Every row belongs to one group in each of 3 separate groupings. Each group adds its own fixed numbers to the row, and there is some noise. The rows also spread widely along 8 directions, which tell nothing about the answers.
Known rows, each followed by its group in each grouping:
-0.035 -0.528  0.745  0.237 -0.758  0.234 -0.201  0.789 -0.006  1.742 -0.152  1.578  0.196 -0.370 -1.662  0.271 -0.662  0.898  1.418  0.142  0.620 -1.051  0.590  0.244  0.588  0.914  0.861 -0.050  0.937 -0.969  0.521 -0.132  1.696  0.235  0.015 : (2) Fab sal
 0.916 -1.248 -0.825 -0.467  0.501  0.138  1.564 -1.215 -0.438 -1.508 -1.165  1.420  0.026 -0.621  0.679 -0.677  0.847 -0.639  0.297 -2.483 -1.895 -0.376  0.734  0.333 -0.088 -1.012  1.687 -1.380  0.840  0.898  0.609 -0.061 -0.264  0.953  1.723 : (1) regob tabib
 0.810 -0.251  0.634 -1.095 -1.307 -0.891 -0.290  0.705  0.527  0.014  1.402 -0.395 -1.282 -0.791 -0.275 -0.646  1.643 -1.319  1.023  0.024  0.674 -0.262  1.239 -0.106  0.885 -1.214 -0.301 -0.145  0.871 -0.371  1.673 -0.697  0.191 -0.581  1.457 : (1) Fab futum
-1.337  0.709  0.766 -0.412 -0.660 -1.839 -2.095  0.368 -1.522  1.288  1.269  0.785  0.862  1.331  0.063 -1.054 -1.157  0.005  0.776  0.535  0.039 -0.152  0.156 -0.050  0.109  0.735  0.119  2.134 -0.558 -0.867  1.556 -0.179  0.393 -0.007 -0.276 : (0) regob pamur
 0.081  0.638 -0.363  0.426 -0.435  0.241 -0.567  0.659  0.050  0.250 -0.046 -0.937 -0.819 -0.579  0.071 -0.669  0.693  0.562 -0.116  0.770  1.032  1.034  0.909  0.196 -0.401 -0.453 -0.998  0.005  0.006 -0.343  0.428 -0.373  0.923 -1.056  1.480 : (2) deza futum
 0.852  1.348 -0.706  0.318  1.366 -0.067 -1.531 -2.171  0.590 -0.432 -1.811 -0.681  1.371  0.863  2.677 -0.858  0.385 -0.061 -0.044  0.356 -1.884  2.501  0.074  2.086 -0.675 -0.289  0.570 -0.425 -0.770  1.647  0.705 -0.075  0.497 -0.635  0.553 : (0) risek pak
-0.775  0.592  0.114  0.671 -0.442 -1.185 -1.051  0.079 -0.966  0.920  0.274  0.858  0.200  0.199  0.138 -1.182 -1.259  0.232  0.853 -0.125 -0.007  0.158  0.873  0.184 -0.113  0.416  0.339  0.578 -0.008 -0.637  0.534  0.269  1.062 -0.017  0.463 : (1) risek tabib
-1.584 -0.243  0.078  0.501 -0.589 -2.288  0.302  0.107 -2.613 -0.266  1.415  0.705 -1.181 -0.081  0.007 -2.336 -0.437 -0.978  0.761 -1.867 -0.664 -1.082  0.514 -1.180 -0.434 -0.987  0.790  1.418 -0.637 -0.540  0.269  0.944 -0.502  1.399  0.843 : (1) deza pak
 3.009 -0.148 -1.345 -0.459  0.127 -0.735 -2.343  0.982  0.455  0.326  1.500 -1.812 -1.718 -0.688 -0.149 -1.910  1.627  0.890  1.535  1.538 -0.967  1.762  2.634  0.684  1.746 -1.443 -0.005  0.575 -0.157  0.426  1.814 -1.975  0.457 -2.590  1.621 : (1) Fab sal
 1.989 -0.938 -1.470  0.274  0.279  0.558 -1.389  0.902  0.551  1.569 -0.051 -0.629 -1.029 -0.840 -0.228 -0.464 -0.381  1.302  1.181  1.099 -0.081  0.692  1.554 -0.368  1.413  0.020 -0.035 -0.251 -0.080  0.630 -0.477 -1.116  0.390 -0.430 -0.085 : (0) deza pamur
-0.504 -0.215  1.259 -0.908 -0.985  1.661  2.475  0.734  0.502 -0.661 -2.322  1.399  0.995 -0.900 -0.730  0.427  1.423  0.039 -0.410 -0.379  1.524 -0.603  0.207  0.583 -0.629  0.210 -0.620 -1.818  2.536 -1.042  1.717  0.249  1.397 -0.411  1.975 : (2) risek pak
-1.314  0.289  0.247  1.525 -1.039 -0.842 -0.773  0.274 -0.939  1.618  0.275  0.529 -0.404 -0.542  0.070 -0.358 -1.346 -0.100  0.916 -1.084  1.398 -0.488  0.198 -0.915 -0.385 -0.136  0.528  0.832 -0.699 -0.164 -2.104  1.165  0.531  2.036 -1.081 : (0) deza pak
 1.447 -0.049 -0.190 -0.324 -1.388  0.916  0.567  0.425  0.870 -0.753 -0.518 -1.680 -1.915 -1.800  0.981  0.383  2.745 -1.317 -0.128 -1.405  1.153  0.390  0.922 -0.170 -0.198 -3.187 -0.405 -1.704  0.747  0.428 -0.836  0.139 -0.249  0.032  0.969 : (0) Fab pamur
 0.070  0.117 -1.128  0.087 -0.770  0.221  0.691 -0.026 -0.493 -0.832 -0.491 -0.779 -2.206 -1.294  1.045 -0.479  0.966 -1.061 -0.581 -1.974  0.217  0.140  0.690 -0.629 -0.693 -2.720 -0.230 -1.339  0.137  0.621 -0.866  0.611 -0.671  0.135  1.055 : (1) risek pamur
-1.423  0.521  1.289 -1.220 -1.717 -0.145 -0.040  0.718  1.438  1.579 -0.080  0.635  0.926 -0.146 -0.702  1.336 -1.060 -1.137 -0.088  0.895  2.622 -0.384 -0.699  0.048  0.321  1.028 -1.245 -0.504  0.736  0.356  0.906  0.368  0.418 -0.320 -0.669 : (1) risek sal
 1.828 -0.803 -0.078  0.642 -0.715  1.143 -0.393  1.897  0.002  0.648 -0.631  0.203 -0.692 -1.127 -0.495 -1.058  1.309  1.673  1.678  0.596  1.087  0.485  2.819 -0.216  0.819 -0.175 -0.380 -0.462  1.368 -1.335  0.730 -1.257  2.052 -0.499  1.816 : (0) deza pamur
-0.222 -0.173 -0.274 -1.033 -1.226  0.443 -0.166  2.324  0.547  0.255 -0.033 -1.426 -1.101 -1.428 -1.099 -0.211  1.349  1.043 -0.635  1.595  2.219  0.845  1.004 -0.461 -0.011 -0.720 -2.211 -0.182  0.681 -0.830  1.386 -0.249  0.744 -2.756  1.313 : (1) Fab pak
-0.044  0.421 -0.703  2.213 -0.526 -0.605 -1.354  0.313 -2.277  0.861  0.347  1.579 -0.709 -0.429 -0.329 -1.504 -0.789  1.775  1.631 -1.704 -0.390 -0.049  1.968 -0.105 -0.409 -0.478  1.739  0.937 -0.428 -1.446 -1.140  0.044  1.939  0.896  0.809 : (2) regob tabib
 0.065  1.415 -0.729  0.245  0.992  1.207 -0.017 -1.879  0.795 -0.629 -2.794 -0.377  0.958  0.473  2.090  0.454  0.233 -0.103 -1.275 -0.050 -0.903  1.670 -0.749  1.888 -1.566 -0.396 -0.282 -1.750 -0.110  1.160  0.229  0.394  0.553 -0.803  0.795 : (2) risek pamur
-2.077 -0.575 -0.047 -2.175 -1.948 -0.079  1.456  1.689  0.304  0.885  1.282 -1.492 -2.233 -1.637 -2.067  1.702 -0.383 -1.784 -2.099 -0.563  2.536 -1.584 -2.269 -1.604 -0.146 -1.388 -1.715 -0.511 -0.190  0.669 -0.394  1.371 -2.140 -0.451 -1.200 : (2) Fab sal
-1.781  1.268  1.405  0.338 -0.298 -1.342 -0.749 -0.363 -1.000  0.470 -0.381  0.713  1.495  1.243  0.822 -1.126 -0.633 -0.464  0.439  0.168  0.300  0.447 -0.311  0.588 -1.033  1.142 -0.166  1.337 -0.554 -0.552  1.311  0.668  1.173  0.517  0.280 : (0) deza sal
-0.949 -0.457  1.701 -0.135 -1.098 -1.782 -0.054  0.675 -1.386  1.068  1.256  1.457  0.545  0.256 -0.748 -1.456 -0.424 -0.820  1.687 -0.244  0.545 -1.420  0.576 -0.504  0.603  0.806  0.661  1.366  0.580 -1.156  1.329  0.200  0.429  1.444  0.268 : (0) deza pak
-0.126  0.777  0.226 -0.857 -0.922 -1.266 -2.351  0.072  0.061  1.307  1.603 -0.488  0.206  0.555  0.427  0.039 -0.584 -0.857  0.500  0.826  0.657  0.415  0.061  0.116  0.913 -0.214 -0.224  1.185 -0.747  0.510  0.532 -0.561 -0.508 -0.175 -0.944 : (0) regob pamur

New rows, each followed by its group in each grouping:
-1.809  0.058  0.099  0.642 -1.015 -0.738  1.424  0.389 -2.453 -0.860  0.414  0.051 -2.483 -1.031 -0.058 -1.144  0.958 -0.746 -0.610 -2.994  0.047 -1.458 -0.169 -1.059 -1.776 -2.358  0.490  0.122  0.088 -1.437 -0.346  1.518 -0.017  1.087  1.466 : (2) Fab futum
 0.013  0.920 -0.464  0.453 -0.879 -1.135 -1.201 -0.579 -0.009  0.276  0.882 -0.797 -1.470 -0.574  1.282 -0.659  0.114 -1.248  0.280 -1.017  0.343  0.383  0.742 -0.066 -0.092 -1.817  0.242 -0.102 -0.527  0.533 -0.801  0.393 -0.237  0.357  0.394 : (1) risek futum
-0.548  0.537  0.797 -0.609 -0.491 -0.802 -0.781 -0.336  0.421  0.339  0.091 -0.156  0.337  0.409  0.614 -0.103  0.421 -1.159  0.168  0.597  0.234  0.283  0.132  0.756 -0.099 -0.392 -0.430 -0.105  0.141  0.046  1.536 -0.001  0.367 -0.788  0.578 : (1) Fab pamur
-1.488 -0.402 -0.211 -0.315 -0.160 -0.514 -0.184  0.987 -0.811  1.200 -0.182  0.031  0.109 -0.017 -0.703 -0.601 -1.253  0.767 -0.249  0.759  0.664 -0.192 -0.440 -0.780 -0.134  1.044 -0.847  0.989 -0.436 -0.151  0.421  0.600  0.152 -0.140 -0.380 : (0) deza pak
-1.552  0.191 -0.220  0.727  0.583 -1.689 -0.123 -0.742 -2.343  0.063  0.161  0.396 -0.050  0.615  0.867 -1.846 -1.196 -0.390  0.037 -1.540 -1.435 -0.145 -0.468 -0.294 -1.122 -0.026  0.814  1.275 -1.167 -0.020  0.089  1.243 -0.098  1.350  0.320 : (0) deza tabib
-0.428 -1.158  0.496 -0.020 -2.479 -0.308  0.924  2.962 -1.555  1.184  1.895  0.629 -2.807 -2.015 -2.849 -0.582  0.401  0.388  1.189 -1.448  2.019 -2.415  1.291 -1.929  0.679 -1.492  0.245  0.433  1.239 -2.231 -0.123  0.162  0.553  0.456  0.673 : (2) Fab sal
-0.770 -0.473  0.343 -1.251 -1.628  1.661  2.406  0.812  1.006 -0.457 -1.627 -0.648 -1.212 -1.927 -0.008  1.504  1.460 -1.276 -1.652 -1.551  2.707 -0.652 -0.814 -0.854 -0.816 -1.310 -1.505 -2.257  1.300  0.280 -0.764  1.195 -0.421  0.346  0.591 : (0) risek futum
 1.360  0.731 -0.459 -0.207 -0.394 -1.105 -1.885  0.018 -0.058  0.694  1.130 -1.123 -0.520 -0.146  0.689 -1.358  0.388 -0.468  0.953  0.613 -0.293  0.953  1.120  0.364  1.118 -1.073  0.178  0.782 -0.304  0.647  0.565 -0.793 -0.271 -0.467  0.172 : (0) risek pak
-0.742 -0.253 -0.771 -1.114  0.219 -1.168 -0.392 -0.096 -1.091  0.650  0.539 -0.545 -0.562  0.142  0.096 -1.019 -1.014 -0.418 -0.509 -0.075 -0.953 -0.143 -0.761 -0.544  0.246 -0.140  0.024  0.736 -0.742  0.764  0.680  0.459 -1.450 -0.134 -0.474 : (0) risek pak
 0.234 -2.136 -2.003 -3.108  1.218 -0.129  0.515  0.810 -0.148  0.540  0.723 -1.415 -1.297 -0.409 -1.906 -0.238 -0.960  0.538 -1.820  1.595 -1.753 -0.377 -1.523 -0.346  1.138  0.502 -0.991 -0.144 -0.181  1.206  2.580 -0.447 -2.198 -2.575  0.128 : (2) Fab tabib
-0.102  0.841  0.894  0.707 -0.976 -0.977 -0.695  0.172 -1.016 -0.098  0.232 -0.019 -0.119  0.115  1.102 -1.488  0.967 -0.829  1.055 -0.457  0.568  0.313  1.260  0.065 -0.413 -0.935  0.036  0.676  0.102 -0.831  0.607  0.034  0.940  0.629  1.078 : (0) deza pamur
-0.233 -0.066 -1.189  0.824  0.741  0.500 -0.328 -0.521 -0.185  0.434 -1.737 -0.218  0.241 -0.292  0.830 -0.406 -0.661  0.990 -0.224 -0.215 -0.305  1.034  0.058  0.216 -0.693  0.113  0.155 -0.248 -0.672  0.978 -1.113  0.625  0.566  0.396 -0.134 : (0) deza pak
-0.996 -0.738  0.958 -0.754 -0.532 -1.186 -0.147 -0.123 -0.307  1.886  1.357  1.460 -0.228  0.243 -1.281  0.186 -1.496 -0.838  0.820 -0.333 -0.128 -1.988 -0.830 -0.191  0.727  0.830  1.135  0.349  0.487 -0.333  0.786  0.254 -0.041  1.169 -0.664 : (2) Fab futum
-1.992  1.078  0.405 -0.569 -0.153 -0.968 -0.730 -1.137 -0.582  0.062 -0.410  0.218  1.053  1.002  1.404  0.327 -0.782 -1.289 -0.942 -0.682 -0.047  0.360 -1.456  0.358 -1.137 -0.136 -0.182  0.546 -0.921  0.781  0.352  0.962 -0.718  0.541 -0.693 : (0) regob pamur
-2.291  0.285  0.739  0.178 -0.379 -1.150  0.198 -0.764 -0.675  0.391 -0.454  1.017  0.469  0.248  0.277 -0.143 -0.883 -0.696 -0.180 -0.922  0.002 -0.642 -0.895 -0.046 -1.101  0.071  0.420  0.230 -0.410  0.069  0.183  1.403  0.254  0.828 -0.195 : (1) Fab pak
-0.260 -0.465 -1.080 -0.480  0.490 -0.162 -0.599  0.241 -0.813  0.142 -0.560  0.742  0.392 -0.022 -0.310 -0.935 -0.597  1.426 -0.012  0.330 -0.848  0.665  0.726  0.158  0.022  0.748 -0.035  0.347 -0.035 -0.135  1.422 -0.452  0.629 -1.268  1.016 : (1) regob tabib
-2.468 -0.125  0.598 -0.480 -1.626 -0.358  0.741  0.295  0.470  1.992 -0.054  0.869 -0.083 -0.792 -0.931  1.765 -2.538 -1.405 -0.820 -0.864  2.472 -1.444 -1.497 -1.044 -0.038  0.613 -0.580 -0.784  0.128  0.541 -1.441  1.622 -0.415  1.310 -1.743 : (1) risek tabib
 0.382  0.885  0.283  1.485 -1.065 -0.326 -2.199  1.207 -0.659  1.048 -0.009  1.427  0.560 -0.197 -0.481 -1.255  0.202  2.215  2.274  0.420  1.128  0.999  2.954  0.442  0.227  0.524  0.359  1.122  0.394 -1.587  0.685 -0.951  3.104 -0.759  1.294 : (1) regob sal
 0.538  0.049 -1.337 -0.719 -0.411 -0.689 -1.409  0.080  0.688  0.999  1.301 -1.405 -1.700 -0.736  0.184 -0.172 -0.579 -0.661 -0.106  0.450  0.295  0.438  0.390 -0.360  0.975 -0.940 -0.399 -0.178 -0.484  1.223 -0.212 -0.297 -1.100 -0.703 -0.163 : (1) risek futum
-1.330 -0.364 -0.356 -1.414  0.803 -0.198  1.324 -0.433 -1.391 -0.899 -1.375  0.017  0.350  0.287  0.696 -1.080 -0.182 -0.373 -1.606 -0.752 -1.384  0.168 -1.264  0.192 -1.242  0.131 -0.430 -0.299  0.147  0.254  1.792  1.074 -0.579 -0.579  1.145 : (0) risek tabib
 0.660  1.044 -0.402  0.623  1.639 -0.139 -1.254 -2.463  0.440 -0.118 -1.368  0.079  0.818  0.975  1.892 -0.487  0.133  0.049  0.054 -0.030 -2.392  1.468 -0.189  2.210 -0.900 -0.061  1.296 -0.611 -0.650  1.026  0.544 -0.016  0.858 -0.275  0.842 : (2) Fab futum
 0.512  0.601  0.146  0.534  0.141  0.177 -1.675  0.057  0.540  1.297 -0.603  0.460  0.854  0.174 -0.306 -0.285 -0.145  1.408  0.867  1.517  0.127  0.822  0.852  1.300  0.210  0.680  0.352  0.282  0.164 -0.397  0.901 -0.709  1.829 -1.132  0.428 : (2) Fab pak
-0.778  0.916  1.377  0.156 -2.511 -0.715 -0.902  0.023  0.490  1.706  1.494  0.948 -0.101 -0.358 -0.336  1.479 -0.747 -1.901  0.871 -0.986  2.474 -1.284 -0.141 -0.180  0.526 -0.800  0.562  0.006  0.258 -0.031 -1.408  0.288  0.024  1.740 -1.376 : (2) regob pamur
-3.321  1.568  0.497  0.303 -0.056 -0.896 -0.772  0.248 -1.752  1.161 -0.625  0.819  0.668  1.041 -0.081 -0.835 -1.863  1.027 -1.107  0.683  0.570  0.110 -1.054  0.115 -1.907  1.482 -0.946  1.281 -0.548 -1.544  1.133  1.312  1.309 -0.714  0.359 : (2) risek futum
-1.214  1.239  2.789  0.541 -1.213 -0.422 -0.700 -0.654  0.850  1.211 -1.044  1.542  2.503  0.524  0.536  0.702  0.051 -0.872  1.192  0.216  1.757 -0.056 -0.041  1.300 -0.561  1.105  0.355  0.135  0.756 -0.754  0.494  0.598  2.249  1.072 -0.185 : (0) Fab pak
 0.394 -0.401 -0.254  0.360 -1.167  0.428  0.149  1.608 -0.336  0.638  0.505 -0.158 -1.676 -1.427 -1.154 -0.544  0.602  0.630  0.618 -0.022  1.544 -0.487  1.434 -0.868  0.394 -0.641 -0.532 -0.200  0.734 -1.021 -0.112 -0.463  0.766 -0.085  1.289 : (2) deza futum
 0.208  0.845  0.578 -0.317 -0.753 -0.548 -0.549 -1.139  0.847  0.136  0.332  0.561  0.661  0.183  0.551  0.704  0.082 -1.731  0.519 -1.062  0.060  0.018 -0.444  1.001  0.269 -0.675  1.056 -0.275 -0.201  1.186  0.046  0.009 -0.266  0.863 -0.343 : (2) regob sal
 0.436 -0.842 -2.095  0.892 -0.110 -0.508  0.450 -0.655 -1.447  0.042  0.686 -1.050 -3.199 -1.370  1.095 -0.676 -0.412 -1.292  0.039 -3.253 -1.006 -0.735  0.111 -1.659 -0.143 -2.994  1.362 -0.406 -1.388  1.665 -3.153  1.121 -2.101  2.545 -0.778 : (0) deza pamur
 1.437  0.785  1.859 -0.943 -2.144  0.283 -0.922  1.104  2.042  0.802  0.757  0.720  1.165 -0.581 -0.979  0.757  1.489 -0.644  1.789  1.253  2.470  0.140  1.600  1.289  1.592  0.079 -0.159 -0.357  1.846 -0.561  1.810 -1.732  1.545 -0.792  0.919 : (2) regob sal
-0.953 -2.140 -1.000 -0.592  0.469  0.429  0.572  0.654 -0.001  2.076 -0.719  1.584 -0.264 -0.253 -1.501  0.654 -2.718  0.851  0.073  0.376 -0.070 -1.402 -0.510 -1.147  0.763  1.853  0.063 -0.708  0.226  0.702 -0.260  0.189 -0.236  0.683 -1.010 : (1) deza pamur
-0.718  0.771  0.996  0.839 -0.325 -1.168 -0.615 -0.455 -0.656  0.188 -0.134  1.007  0.610  0.561  0.953 -1.404  0.201 -0.517  1.192 -0.178  0.111  0.201  1.137  0.467 -0.584  0.427  0.322  0.480  0.130 -0.822  1.130  0.020  1.532  0.622  1.468 : (1) deza futum
-0.077  0.074 -0.162  0.570 -0.969 -1.313 -1.633  0.723 -0.606  1.727  1.849 -0.701 -1.478 -0.472 -0.192 -0.750 -0.870 -0.475  1.063 -0.262  1.079 -0.356  0.819 -1.123  0.739 -0.543  0.040  1.088 -0.813 -0.075 -1.114  0.098 -0.237  1.047 -0.577 : (0) deza futum
 1.542 -0.626 -0.298 -0.626 -1.373 -0.498 -0.132  0.731  0.697  0.176  1.603 -0.821 -1.928 -1.299 -0.060 -0.411  1.077 -1.690  1.106 -0.312  0.760 -0.225  1.570 -0.616  1.525 -1.929 -0.131 -0.713  0.513  0.764  0.057 -0.942 -0.880  0.251  0.708 : (1) deza pamur
-1.427  0.142 -0.353 -0.058  1.060 -1.255  0.156 -0.998 -1.996 -0.185 -0.938  1.488  0.662  1.250  0.522 -1.643 -1.287  0.171  0.051 -0.970 -2.279 -0.147 -0.402  0.392 -0.986  0.699  1.004  0.485 -0.387  0.059  1.727  0.860  0.285  0.143  0.749 : (1) risek sal
-0.955  1.685  0.931  0.295 -1.537 -2.082 -2.252 -0.698 -0.155  1.379  1.788 -0.687 -0.458  0.345  1.237 -0.276 -0.720 -2.153  0.611 -0.421  1.166  0.080 -0.193 -0.028  0.065 -0.964  0.231  1.167 -1.048  0.350 -0.743  0.600 -0.388  1.184 -0.999 : (0) risek futum
 0.198 -0.299 -0.845 -1.022  0.101 -0.111 -0.124 -0.574  0.225  0.865  0.193 -0.186 -0.649 -0.052  0.044  0.368 -1.028 -0.930 -0.464 -0.028 -0.624 -0.462 -0.861  0.070  0.547 -0.498  0.258 -0.777  0.066  1.293  0.156 -0.069 -1.236 -0.036 -0.653 : (2) risek pamur
-0.011  0.550  1.343  1.241 -0.951 -1.065 -0.849  0.802 -2.352  0.632  0.254  1.864  0.062  0.401  0.373 -2.395  0.426  0.523  2.305 -0.973 -0.178 -0.602  2.295  0.066 -0.136 -0.127  1.081  1.051  1.174 -2.583  1.256 -0.258  2.319  0.830  1.621 : (0) risek pamur
-0.579 -0.213 -0.036 -0.874 -2.122 -1.438 -1.604  1.641 -0.258  2.773  2.804 -1.005 -2.122 -0.884 -1.156  0.467 -1.857 -1.303  0.520  0.313  2.257 -1.314 -0.229 -1.881  1.675 -0.764 -0.531  0.931 -0.389  0.071 -1.177  0.096 -1.558  0.639 -2.134 : (0) risek pamur
-0.731  0.212  0.799 -0.299  0.582 -1.820 -0.505 -1.559 -0.737  0.192  0.103  0.855  1.566  1.367  1.232 -1.385 -0.670 -1.358  0.767 -0.170 -1.562 -0.018 -0.640  0.801 -0.055  0.792  1.112  0.972 -0.460  0.834  1.356  0.421 -0.222  1.276 -0.104 : (0) deza pak
 0.454 -0.006 -0.475  2.018  0.153  0.013 -1.058  0.567 -1.581  1.041 -0.420  1.298 -0.953 -0.322 -0.565 -1.551 -0.063  2.503  1.705 -0.517 -0.726 -0.162  2.081  0.232 -0.333 -0.018  1.439  0.433  0.432 -2.021  0.004 -0.312  2.632  0.060  1.576 : (2) Fab futum
-1.180  0.854 -0.424  1.851 -0.410 -0.796 -0.983  0.124 -1.722  0.633 -0.199 -0.227 -0.644 -0.193  0.785 -1.353 -0.861  0.550  0.295 -1.236  0.435  0.617  0.673 -0.452 -1.106 -0.472  0.109  1.031 -1.221 -0.520 -1.378  1.108  1.115  0.928  0.170 : (0) deza tabib
 1.594 -0.851 -2.488  0.494  0.890 -0.805 -1.764  0.772 -1.222  1.259  1.453 -0.786 -1.889 -0.456 -0.844 -2.188 -0.967  1.854  0.994  0.912 -1.752  0.427  1.455 -0.503  1.380 -0.333  0.763  1.173 -1.025  0.445  0.103 -1.031 -0.478 -0.841  0.416 : (2) deza pak
-1.202  1.889  1.238  0.193 -0.020 -0.508 -0.907 -2.009  1.089  0.299 -1.307 -0.282  2.088  1.312  2.415  0.580 -0.385 -2.068 -0.420  0.413  0.542  1.394 -1.191  1.453 -1.178  0.377 -0.429 -0.375 -0.789  1.408  0.130  0.805  0.284  0.815 -0.608 : (0) deza pamur
-0.144 -0.717 -0.167 -0.667 -0.197  0.373  0.238  0.103  0.325  1.147 -0.848  0.472  0.232 -0.474 -0.381  0.464 -1.102  0.004 -0.079 -0.210  0.301 -0.361 -0.338 -0.092  0.410  0.708  0.087 -0.778  0.591  0.473 -0.003  0.320  0.199  0.408 -0.392 : (0) risek tabib
-0.129 -0.781 -1.730 -0.536  1.136  0.176  0.008 -0.186  0.259  0.450 -0.822 -0.377 -0.763 -0.301  0.078 -0.359 -0.804  0.684 -0.582  0.494 -0.591  0.650 -0.112 -0.326 -0.056  0.598 -0.466 -0.573 -0.589  1.115  0.138  0.121 -0.336 -0.594  0.434 : (1) deza futum
 1.728  0.703 -0.141  0.324 -0.584  0.002 -1.656 -0.789  1.641  0.600  0.083 -1.513 -0.506 -0.814  1.241  0.358  1.259 -0.899  0.894 -0.058  0.541  1.312  0.808  0.943  0.627 -1.841  0.568 -0.547 -0.342  1.441 -0.984 -0.306  0.187  0.115 -0.362 : (0) Fab pak
-0.789  0.247  0.667 -1.093 -1.107  1.120  0.321 -0.127  3.001  1.060 -1.260 -0.426  1.016 -0.491  0.306  2.502 -0.435 -1.681 -0.965  1.340  2.932  0.618 -1.083  0.455  0.061  0.582 -1.945 -1.933  0.461  1.660 -0.294  0.284 -0.055 -0.203 -0.922 : (1) deza pamur
-0.592 -0.669  0.361 -0.650 -1.703 -0.160 -0.204  1.599  0.637  2.087  0.653  0.837 -0.459 -1.145 -1.765  0.576 -1.229 -0.022  0.781  0.610  2.423 -1.095  0.410 -0.943  1.337  0.649 -0.514 -0.241  1.030 -0.168 -0.135  0.023  0.343  0.085 -0.680 : (1) risek pak
 0.703  0.745 -0.999 -0.651 -0.267 -1.162 -1.657 -0.089  0.485 -0.198  1.287 -2.535 -2.012 -0.506  1.165 -0.927  1.236 -1.016 -0.355  0.419 -0.148  1.390  0.683  0.249  0.104 -2.181 -0.823  0.264 -0.981  0.951  0.620 -0.294 -0.780 -1.682  0.911 : (1) Fab futum
-0.210  1.152 -1.140  3.243 -0.778  1.208 -0.741  0.147 -0.408  0.809 -2.336  0.822 -0.989 -1.449  0.762  0.060 -0.575  1.964  0.913 -2.142  1.368  0.930  1.806 -0.167 -1.500 -1.311  0.788 -1.108 -0.253 -0.316 -3.484  1.202  2.650  1.028  0.341 : (1) risek sal
-1.010 -0.283  1.534 -1.165 -0.915  0.400  1.018  0.201  0.922  0.581 -1.136  0.665  0.998 -0.283 -0.417  1.140  0.331 -1.019 -0.197 -0.242  1.360 -0.581 -1.040  0.300 -0.397  0.561 -0.367 -0.776  0.924  0.047  0.996  0.775  0.599  0.300 -0.215 : (0) Fab sal
 0.825  0.118 -1.017  1.469  0.653 -0.559 -1.629 -0.165 -1.252  0.773 -0.462  1.261  0.069  0.170  0.340 -2.176 -0.701  1.934  1.899  0.002 -1.478  0.643  2.158  0.552  0.373  0.243  1.425  0.527  0.015 -0.647  0.472 -0.568  1.781 -0.241  1.144 : (1) risek pak
-2.466  0.498  0.556  0.352 -0.389  0.078  0.101 -0.309  0.716  1.273 -1.377  0.831  0.915  0.063  0.267  1.123 -1.775 -0.317 -0.648  0.207  1.919 -0.031 -1.038 -0.065 -1.183  1.430 -0.885 -0.449 -0.239  0.351 -0.780  1.281  0.912  0.763 -0.559 : (1) deza futum
